There are 10 hidden switches. A switch that is on adds its own fixed numbers to the row, and there is some noise. The rows also spread widely along 14 directions, which tell nothing about the answers.
Some rows, each with its switches (1 for on, 0 for off) after it:
[ 16 -15  14  25  -5   1  15 -20  24 -15  -2  43   1  -1   6  24   2 -11
 -13  12  -5  -9  -7  -6  20   2  -2   7   1 -12  -1  -3  27  -1 -16   4]
1 1 1 1 1 1 0 0 1 1
[ -5  -9 -10  16  -4  13   7 -10  -6   1  10  22   9 -21   0  30  16   0
 -14  15 -29   2   6  -5  30   0  12 -13   4   7  12  -6   2   2   3  -5]
1 1 0 1 0 1 0 0 1 0
[ 20  -3  -7  -3   3   0  13  -9 -11  -1  -5  20   9 -11 -10 -16   8 -11
 -13  -3 -18 -13   6   5  31  10  14  -6  -7   2  27 -13  16   7 -13  11]
1 0 1 0 1 1 0 0 0 0
[ 10 -15   1   4  -2 -10  -2 -21   5   3  -3  35  -7   2   7  11  10  -7
  -7  -1   2   0   0  -9  18  -1   7   9  12  16   6  -8   2  25  10  -5]
0 1 1 0 1 1 0 1 0 0
[  4 -16   7   4 -14   5  -8  10  -3  -6  -3   6  -3  10   8   2 -11   6
  -4   8  10  -4  -7  -5  -4   8  -3  -8  -4  -7   4   6  -4   6  14   7]
0 1 1 1 0 0 0 0 0 0
[  2 -12   9  18  -9  13  -6 -18 -10  -9  -2  24  18 -26   3  10  -2   2
 -23   8  13  10  17  16 -12   9 -12   9  14 -25  -6  13   7   3 -22 -10]
1 0 0 1 0 1 1 0 1 1
[-11  13   2  -8  -6   9   7 -10  27  13   5  -6   8   0  -4   8  11  10
   4   2 -18 -22 -13  19  -5   4  -7  30   0   6   1   7   0 -19   2 -21]
0 0 0 0 1 0 0 0 0 0
[ -2   4   2  15  18   9  16 -18  18  -1  10  25  15   0  18  21   4  16
   5   6   1   9 -17 -19  10  -1   9 -16  10  -4   4  13 -15  -7  33  12]
1 1 1 0 0 1 1 0 0 1
[  5  -2   6 -16 -20 -20   1 -22  -6  -4 -13  22   3  -4  15   4  12  -7
 -18  17  -4  20   1  -8  33   7  -9  15  -5 -10   0  11  16   5   2  18]
1 0 0 1 1 1 0 0 0 0
[  3  -3 -20  -7  -6 -25  10 -18  -3   6   1  24   3  -8  15 -11  10 -14
 -21   3   3 -10  11 -13  13  14  -3 -12  -5  -2  -4   1  -3  19   9  16]
1 0 0 1 1 1 0 0 0 0
[ -9 -16 -19  -8 -12   6 -19   3 -31   8  -2  13   7 -11  -2 -17  -6   3
 -20  -1  16 -13  13   3   7   7  13 -24  -1  10  19 -12 -18  28   0  27]
0 0 0 0 1 0 0 1 0 1
[ 15   5  -9  -1  -2 -21  27 -12  -6  -3  -1  14  -9 -17   3  -4  23 -12
  -8  14 -16  11  -6  -5  17   6  -8 -10  -6  -6   4   3   0   8  31   6]
1 1 1 0 0 1 0 0 0 1
[  1  -6   9   5  -6   2   2  -9  17 -15  12  31  24  16  13  29 -19   3
 -18   6  29 -12  11 -10 -13  15   3   0  -7 -16 -17  10   7   1 -23   7]
1 1 1 0 1 0 0 0 1 1
[ -6   8  19 -15  -6   1 -15   1   4  -5  10   6  25  18  14   8  -1  16
 -16   2   9  -4  13  -8   5  16  14  23  -8   1   0  11   8  -2 -14 -11]
1 0 0 0 0 0 0 0 0 1
[ -6   4  -5  -2   2 -13  -7  10   5  -7  22   3   1  11  27  12   6  11
  -6  11   1   2  12 -23   1   2   1 -13 -10   7 -16  14 -11  -1  19  -8]
1 0 0 1 0 0 0 0 0 0
[  6   7   0  -4  -2 -12   4   9 -10  -6  14   3  -6  -7   5  -9  19   4
 -11  15 -15   2   4  -8  25   7   6 -13 -14   4  12   4   2   3  18  -1]
1 1 0 0 1 1 0 0 0 0
[ -5  -6   0   4 -20 -11  27   5  15  -1   7  12  -8  -2   6  25  16   1
 -17  24 -21  -7 -18 -12   5  12  -3 -11  -8   1  -3  -1  -3   9  38   8]
0 1 0 1 1 1 0 0 0 1
[ -2  10 -13 -16   4  -3  10 -24   2   5   3  14  24  -3   3  -1   8  -5
 -12   3  -5  -7   5   2  26   3   4   3  -7  -3   5   7  -1 -17  -7  21]
0 1 0 1 1 1 0 0 0 1
[-10  -5   2  20  -2  12  -3  -3   0   3  15  16 -11   0  -4  -4   4   6
  -4  -5  11 -27  -4  11 -18   5   9  -4  10  24   2 -15 -11  17  17 -20]
1 1 1 1 0 0 0 0 1 1
[ 31 -10  20   9  -1 -17   1  15  19 -20   6   7  -2  14  19   8   8   1
 -11  11  -8  -5   8 -15   4   9  -4  10 -13  -6  -4  17  20  -2   2 -21]
0 0 1 1 1 0 0 0 0 1
[  1 -15   0   2  -4  15  -9 -15   5   0   2  19  18  -6  10  19   0  10
 -10   3  -1  -4   8   2   4   1   2   8  10   1   9   8  -7  -1  -9  -4]
0 0 1 1 1 1 0 0 0 1
[ 14   0   1   4  -8  10  11 -10 -17  -8  -6   9  11 -21  -8   2   7  -8
 -16  16 -11   9  10  22  17   8  -5   0  -3 -15   9  10  16 -15  -5   8]
1 1 0 1 1 0 1 0 1 1
[ 13   1  10   9  -1 -17   9 -18  13   2   1  27  -8  -5   8 -11  22  -3
 -13  -2   0 -11  -8  -7  17  12   3  13   2   7  10  -1   9  17  13 -11]
0 1 1 0 1 1 1 0 1 1
[-29  22   4   3 -14  -5  -2  -3  18 -13  27  26   2  -4   1  19  14  19
 -23  19  -4 -19 -15 -10  25  -2   5  -5 -34  -5  -6  -7   2 -11 -26   9]
0 1 1 0 1 1 1 1 0 1
[  3  -1 -10 -10   4   5  -8 -29   8   9   7  24  13  15   2  -8   3 -10
  -9 -15   3 -33  13   5  30   4  18  21   2  26  10  -8   9  -4 -28  -4]
0 1 0 1 1 1 0 0 1 1
[ -3   8 -19 -17  -2  -3  -8 -26   0   7   6   6  15 -14  21 -14   9  10
  -4   3  11  -5  12   9  -3   1 -21   5   2  -6  -5  29 -22 -14   9   2]
1 0 1 1 1 1 0 0 0 1
[ -7  14   8  10  10   7  -6   6  24 -16  30   3  -1  10  11  10   4  23
   5  14   3 -13 -12   0  -3 -14  -6  -8 -12  -2 -13  18 -15 -30  13  -6]
0 1 1 1 1 1 0 1 0 1
[ 19  -8  25  35  24   4  14 -10   8 -12  -3  30 -11   9  -7   1  -2  -9
   2 -12  17   2  -5   6 -13  -2  17   3  26  12   1 -16  15  23  12 -11]
1 0 0 0 1 0 1 0 0 1
[  0  14   4   5  13  15   5 -12   3  -6  12   6  17  -7  -2 -15 -10   9
  -4   0  23  -9   1  21 -14   4  -8  -3   2 -24  -3  19  -5 -24  -7   8]
1 1 0 0 1 1 1 0 0 1

New rows, each followed by its switches (1 for on, 0 for off):
[  5 -10 -10 -10   7  20  -6 -33   7   1 -10  19  23  12  13  12 -13   3
   8  -6  12   2   0   5  16 -13  -2   8  13  -2   7  15 -10 -23 -10  30]
0 0 1 1 1 1 0 0 0 1
[ 10 -19  12   5  -6  17   1 -17  -5  -8 -19  26   8  20  -6   8 -24  -9
  -9  -7  26  -2  -1  14   0   3   9   8  13  -3   1  -6  14   4 -16  30]
0 0 0 1 1 0 1 0 1 1
[-16  10 -17 -22  -6   1  -6 -22  -2   6   6  13  10   7  13  -6   0   5
  -3   6   5  -7  -2  -5  31  -2   0  -5 -10   5   3  10 -11 -19   2  33]
1 1 0 1 1 1 0 0 0 0
[ -1  -3   3  12   5  15   5 -17   9   6   2  20  11  -3   2  12   3   3
   1   6  -8  -6  -6   5  18  -2   6   3  11   7   8   1   4 -10   8   6]
1 1 0 1 1 0 0 0 1 0
[ -1   2  -1   5   7  15  12   0  -3  -3  11   6  20  -2  -4  27   3   5
  -5   8 -13   5   8   7  -3   5  13  -8   7   3   1   3  -2  -8  16  -9]
1 1 0 1 0 0 0 0 0 0
[ 31 -14   5   7   1 -11  12 -26  19  -3 -14  23   0  -2  14  -5   9 -18
  -3   2  -8  -6   3   5   7   6 -19  30  15  -7  -1  15  19  -4   4 -15]
1 0 0 1 1 1 0 0 0 1
[ -5  20   9  -3   1 -11   9 -14  15  -9  22  16   7  11   0  15  17  -6
 -14   3  -6 -13  10   3   6   9   6  20  -9   7 -20   1  17 -11 -11 -31]
1 1 0 1 0 1 0 0 1 0
[ -4  -3  -3   6  -6  -3  -3 -13   6  -4   0  15  -7 -11  15  14   7   7
   4  14   5  16  -6  -4   1  -9 -19  -4   4  -6  -7  13  -9   1  15   4]
1 0 1 0 1 0 0 0 0 0
[ -1   0 -18 -11   5   1   1 -27  12   7  -2  15   7  10  19 -14 -11  -1
   9  -2  12 -11  -9  -4  16  -7 -13  -4   2  -5  -2  16 -11 -21   7  35]
1 0 0 1 1 1 0 0 0 0
[  8   5   1   9   0  -7  28  -3  13   1   2   9 -18   6  -8 -17   4  -7
   2   0   7 -25 -20  14 -22  13  -5  -6   1   7  -2  -8  -5  13  38   0]
1 1 1 0 1 0 0 0 0 1
[-11 -17  -3  -3 -24   1 -17   4 -24  -8   0  24  -5   1  -3   2  -3   3
 -24   2  13  -9   4 -11  15   7  16 -15 -10  10  15 -24  -3  35 -19  19]
0 0 1 0 0 1 0 0 0 1
[ 13  24  10  13  24  -8  16 -10  23  -9  22   8   3  -1   2 -14  17   3
   2   0  -1 -19  -3  12  -6   0  -4   8  -2   0  -8  12   2 -21  11 -26]
1 1 1 1 1 1 0 0 0 1
[ -4  11   3  12   7   4  11 -18  -3  -6   2  17  -9 -11  -7 -17   6   3
   3   6  10  -3 -21  22  -3 -15  -9 -10   5  -2  -2  -4 -10  -6  22  20]
1 0 1 1 1 1 0 1 0 1
[ 13   6  13  20  23  23   0  -9  13 -12  10  13  13  10  -5 -10 -11   0
   7  -4   5 -21  -3  20   4  -8   6   7   5  -4   0   3  14 -30 -15  -5]
1 1 0 1 0 0 0 1 1 1
[ -1   7  -2   1   5   1  11 -12  18   8  13  13  30  -3  23   0   3  17
  -8   6  -3 -16  -5 -15   6  19   3  -9  -3 -13   3  20 -12  -8  26   4]
1 1 1 1 0 1 0 0 1 0
[ -7 -10  -8   6 -22   4  15  -8   6   2  -3  28   5   1  -1  16  -8  -2
 -15  10   2 -19 -11  -2   6  15   1 -18  -9  -6   1 -10   0  11   8  29]
1 1 1 1 1 0 0 0 1 0
[ 13 -22   1   2   4  14  -4   5 -26  -9  -1  11  12   8  -8  10  -6  -6
 -15  -5   3   4  21   3   2   6  25 -10  12  14  14 -12   0  19  -1   1]
0 0 0 1 0 1 0 0 0 1
[  2  -1 -13   5   2  21  18  -8   0   1   7  11   2  -8 -17   7   7   1
   2   6 -22 -17 -11  22   9  -3   5  -9   2  15  17 -10  -8  -9  20   4]
1 1 1 0 1 1 0 1 0 1
[-17   8  -5  -9 -15  -3 -20 -14  15  -2  13  28  20   5  17   9   0  10
 -19   7   3 -24   8 -15  33   8   6   8 -25  -4   0   3  10 -13 -42   8]
1 1 1 1 1 0 0 0 0 0
[  4 -16   6  10  -4   9  -6 -27   7   7  -8  22   7 -13  19   1   3   6
  -3   5   9   1  -1   6   0   1 -14  16  25  -3   5  16  -6   2  13  -1]
1 0 0 1 1 1 0 0 1 1
[ 19 -13   0  12   6 -19 -17   2 -19 -25   4  19 -17  -3  22 -17  -2 -10
  -6   8  22  21  18 -21  15 -10 -10 -23  -4 -12  -9  11   6   9  -7  12]
1 0 0 1 0 1 0 0 0 0
[ 15  14 -14   3  18  -8  29 -36  33  12   4  28  20  -6  11   1  17  -9
   0   0 -21 -21  -7  -1  27   4   1  10  -1   1   4   9   8 -15  13   1]
1 1 1 0 1 0 0 1 1 1
[  7  -7  -6   2   4   1  11  -5   3   0   2  10  -3   9   2  12  -1  -1
   6  -1   3  -1   1   4 -13   2   2  -7  11  13  -3  -2  -9  10  27  -6]
1 0 1 0 1 0 0 0 0 0
[ -5 -14   0   2 -16   0 -14   4 -19   2  -3  19   8 -15   4  -1   7   8
 -25   6  -1  -2   9 -10  20  11  16 -14  -6   4  20 -12  -2  27  -6  14]
0 0 1 1 1 0 0 0 0 0
[  3 -20 -16  19   4   8   1 -32   3   7   1  45   2  -5  10   7  -7  -6
  -5  -7  15 -13   5  -6  13   0   4 -13  17   8   4  -6  -6  14   0  12]
1 1 1 1 1 1 1 0 1 0
[ -5   7  21   9   5  -6 -20  -6   5  -8  10  10  -4   4  19  -4   4  13
   2   2  25  10   2  -7  -7  -3  -6  13   6  -1 -13  15   1   3   3 -17]
1 0 0 0 0 0 0 0 1 0
[-18   2 -12  -8 -14  16  31  -8   7  13   1   7  24  -6 -13  17   1   8
 -14   8 -18 -25 -21  18 -13  16   4  -9  -3  -4   5  -8 -18  -2  31  20]
0 0 1 1 0 1 0 1 0 1
[ 27 -23   5   8  17  12   5 -22  15   2  -9  20  17   4  16  23   0  -6
   7  -2  -6  13   4  -7  10  -2   4  17  27   2  10  17   4  -4  12 -12]
0 1 0 0 0 1 0 0 0 1
[ -5  -9 -21  19   4   0  26 -12  21  12   6  21 -23   6  -8   5   7 -14
   8  -6 -12 -34 -16   4  -7  -3   3 -13  13  31  -3 -25  -6  16  31  -5]
1 0 0 1 1 0 0 0 0 0
[ -9  -1   7  19 -19   1  19 -10  32  -6   7  30   7  -3   4  24  -6  -1
 -16  15  -3 -28 -18  -2  -5  16 -12   2 -13 -25 -16  -1  15  -7 -15   2]
1 1 1 1 0 0 0 0 1 0
[ -1  -6 -11  11  -4   2 -10 -18   0   6   2  15  -5 -24  -2  -4  14  -4
  -5  -3  -2 -12  10  15  -2  -6  -8   9   9   7   1  -3  -3   7 -13 -20]
0 0 1 1 1 0 0 0 0 0
[ 14   6  25   0   6  -8  -5  -6 -10 -16   2   8 -16  13   8  -5  12   0
   4   9  10  26  -2   1  23 -10   0   6   5   8  -1  11  11  -7  23   3]
1 1 0 1 1 1 0 0 1 0
[ 19  -6 -10   8  -4   5  29 -10   7 -12  -1  28  13  -9  -2  16   0  -8
 -16  19 -25  -8  -6   3  25   9  -3 -15 -14 -19   7   5  13 -17   2  23]
1 1 1 1 1 1 1 1 0 1
[  3   2  24  10  11  25   5  -9   7  -8  -1  10  29  -5   1  10  -9  15
   0   8  -2  10 -12  14   0  -2   2   7  12 -24   3  14   4 -23   6   9]
1 0 0 1 0 1 0 1 0 0
[-24   7 -27 -17  -3  15 -12 -35  -8  11  -1  11  13 -14  10  -7  -5   9
   5   2  17   1  -3  15   8 -14 -17   1   8  -5  -2  14 -28 -18   2  29]
1 0 0 0 0 1 0 1 0 1
[ 15 -24 -18  -7 -13  17   7 -13   6  -1 -11  11   7   1  13  30 -13   2
   7  16 -12  12  -7  -3  15   0 -19  -7   4 -14   8  24 -10 -18  15  23]
0 1 1 0 1 1 1 0 0 0
[  3 -15  -8  22  -4   8  18  -2  -3 -10  -5  11 -17 -22  -1  39  15  -1
   7  22 -20  31 -17  -2   2 -19 -12 -23   9  -1   1  -1 -12   6  33   9]
0 0 1 0 0 0 0 0 0 1
[  3  14  18 -13   2 -14 -31  -9   0  -9  14   8 -21  34  14 -37   9   6
   0 -14  27 -18  11   5   8  -1   8  33   0  35  -6   2   7   0  -6 -28]
1 0 0 1 1 1 1 0 0 1
[ 14 -17   5   3   2  27  11   2   9   6  -4   9  34   3  12   7 -15  23
  -7   2  -6 -14  -3   1  -7  24  12  -5  12  -8  26  16 -12   0  28   6]
1 0 1 0 1 1 1 0 0 1
[ -1   3  13  -6 -15   3  -6 -20   2   5  -7  22  10  -3   1  -4   4   4
 -11   0   7 -10  -5   7  18  13   4  23   0   0  13  -1  13   6 -10   1]
1 1 1 0 1 0 0 0 1 0
[ 12  -9  -6   7  -7  -1   4  14 -13 -11   5   2  -6  -3   2 -13 -10   3
 -12   9  11  -6   3   9 -14   8 -11 -30 -11 -14  -7  10  -9   2  21  15]
0 0 1 1 1 0 1 1 1 0
[ -4 -19  13  16 -10  16   1  -2  -9 -10  -9  27  12  -7  -4  16 -16   3
 -16   7  11   7  -6  -2  -1   7   5 -10   8 -20   9 -10   7  19 -14  20]
1 0 0 0 0 1 0 0 0 0
[ 10 -22  -7   3  -4  17   6  -9  -6   0  -3  18   6   4  -3  16  -9  -7
  -3   2  -4  -3   8   8   6   6   6  -5  15   7  10  -2  -1   4  10   7]
1 1 0 1 1 1 0 0 0 0
[ -2 -12  -6  17  -8  -6  31 -11  18   5  -1  25  -3 -10   1  10   5 -10
 -15  12  -9 -18 -21  -6   2  10  -4 -16   1  -8   2  -9  -2  12  25  21]
0 1 0 1 1 1 0 0 0 1
[ -6  11  14   9   4   0  19 -11   6  -6  12  19  -3  12  -3  -2   2   3
  -9   3  16  -9 -15   8  -4   7   7  -6   1   3  -9  -4   1  -1  23  12]
1 1 0 1 1 1 1 0 1 1
[  7  -3 -25   8  15  20  18 -36  27  18   5  23  25 -16   3   8   7   1
   3 -11 -20 -32   3  14   4   5   0  13  16   8  13   6  -8 -15  -6 -17]
1 0 1 0 1 1 1 0 0 1
[ 12 -24  14  18  -4  22   0  -6   1  -6 -10  24  12  -2   3  27  -6   7
  -5   7  -4   5   2   5   0   3   8   6  19   2  13  -1   7   9   5  -2]
1 0 1 1 1 0 0 0 0 1
[ -7   1 -18 -16 -16  -9   2  -8 -20   4   5  14  -3  -6   3  -9  10  -3
 -17   9  -2  -5   5  -6  32  10   6 -19 -14  10  12  -6  -5  11   9  26]
1 1 0 0 1 1 0 0 1 0
[ -4   8  10  20  -4 -12  33 -14  10  -8   2  29  -1  -3 -13   2   3 -16
 -24   2   9 -17 -10  10 -17  17   4  -2  -3 -11 -19 -19  19  16  -2   4]
1 0 0 1 0 0 1 0 1 1
[-13  26  -6  13  15 -11   2 -16  38 -11  25  18 -19  -2  24   0  23  15
  16  14  -6  -9 -26 -20  29 -30 -15  -8 -16   5 -10  11 -10 -29   5   7]
1 0 1 0 1 1 0 0 0 1
[ -6  -4   4  13  16  13  -5 -29   2   1  -8  20  -6   5   6  -2 -10  -3
  19  -9  27  11 -11  11 -10 -18  -4   5  30   4 -10   1  -9  -1  14  11]
1 0 0 1 0 0 0 0 0 0
[ 12 -19   7  27  -3  19 -21  -3  -2  -8  10  13 -14 -16   7  -2   2   9
   5   6  15  -6   7  18 -21  -6 -20   2  21   5   1  15 -10   1   8 -32]
1 1 1 1 1 1 0 0 1 1
[ 10 -27  -3   7 -26  14 -38  10 -25  -7 -13   4 -13 -18  11 -14  -4  10
  -6  12   0   6   7   1  19  -2 -17  -4  -3  -9  20  12   0   3 -14   3]
0 0 1 1 0 0 1 0 0 0
[-17   7  -4  -2   2  13  -6 -28   9   8   2  15  20 -12   6  -6  -2   9
  -6   0  17 -11  -6  13  -1  -6 -10   8   6 -14  -1   9 -12 -16 -15  19]
0 0 0 1 1 1 0 0 0 1
[ 20 -26 -12   6  -5   4   8  -9  10   5  -3  23 -12  13   2   1   2 -13
   1  -6 -25 -31  -1   2   9   8   7   7  11  29  12 -16   6  18  20 -19]
1 0 1 1 0 1 0 1 0 0
[  5   7   0   4  -4   1  20   8  10  -6  14   7  17  -3  -6   9   0   5
 -19   9  -9 -18   5   6  -9  24   2  -8 -17 -17   0   6   7  -7  -1 -10]
1 1 1 0 1 0 1 0 0 0
[ 12 -15 -29   6   0  -1  12  -7 -13   4  -4   8 -24 -10   0  11  15 -17
  10   9 -20  16  -3  -5  25 -13  -4 -25   7  19   9  -5  -8   9  34  11]
0 1 0 0 0 0 0 0 1 0
[-12   3  -7   9   0  20  18 -14  28   7  12   9   9  -3  -4  27   8  12
   5   6 -22 -21 -18  12  -3  -5  -3   3   4   8   1   0 -12 -18  15  -5]
0 0 1 1 1 1 0 0 1 0
[  4   0   5   2   2   1   0  -3 -15 -14   7  10  -8  -2 -14  12  11  -7
  -7   6  -1  15   7  10  12  -9   8  -2   1   8   1  -9   8   4  -7  -4]
0 1 0 0 1 1 0 0 0 0
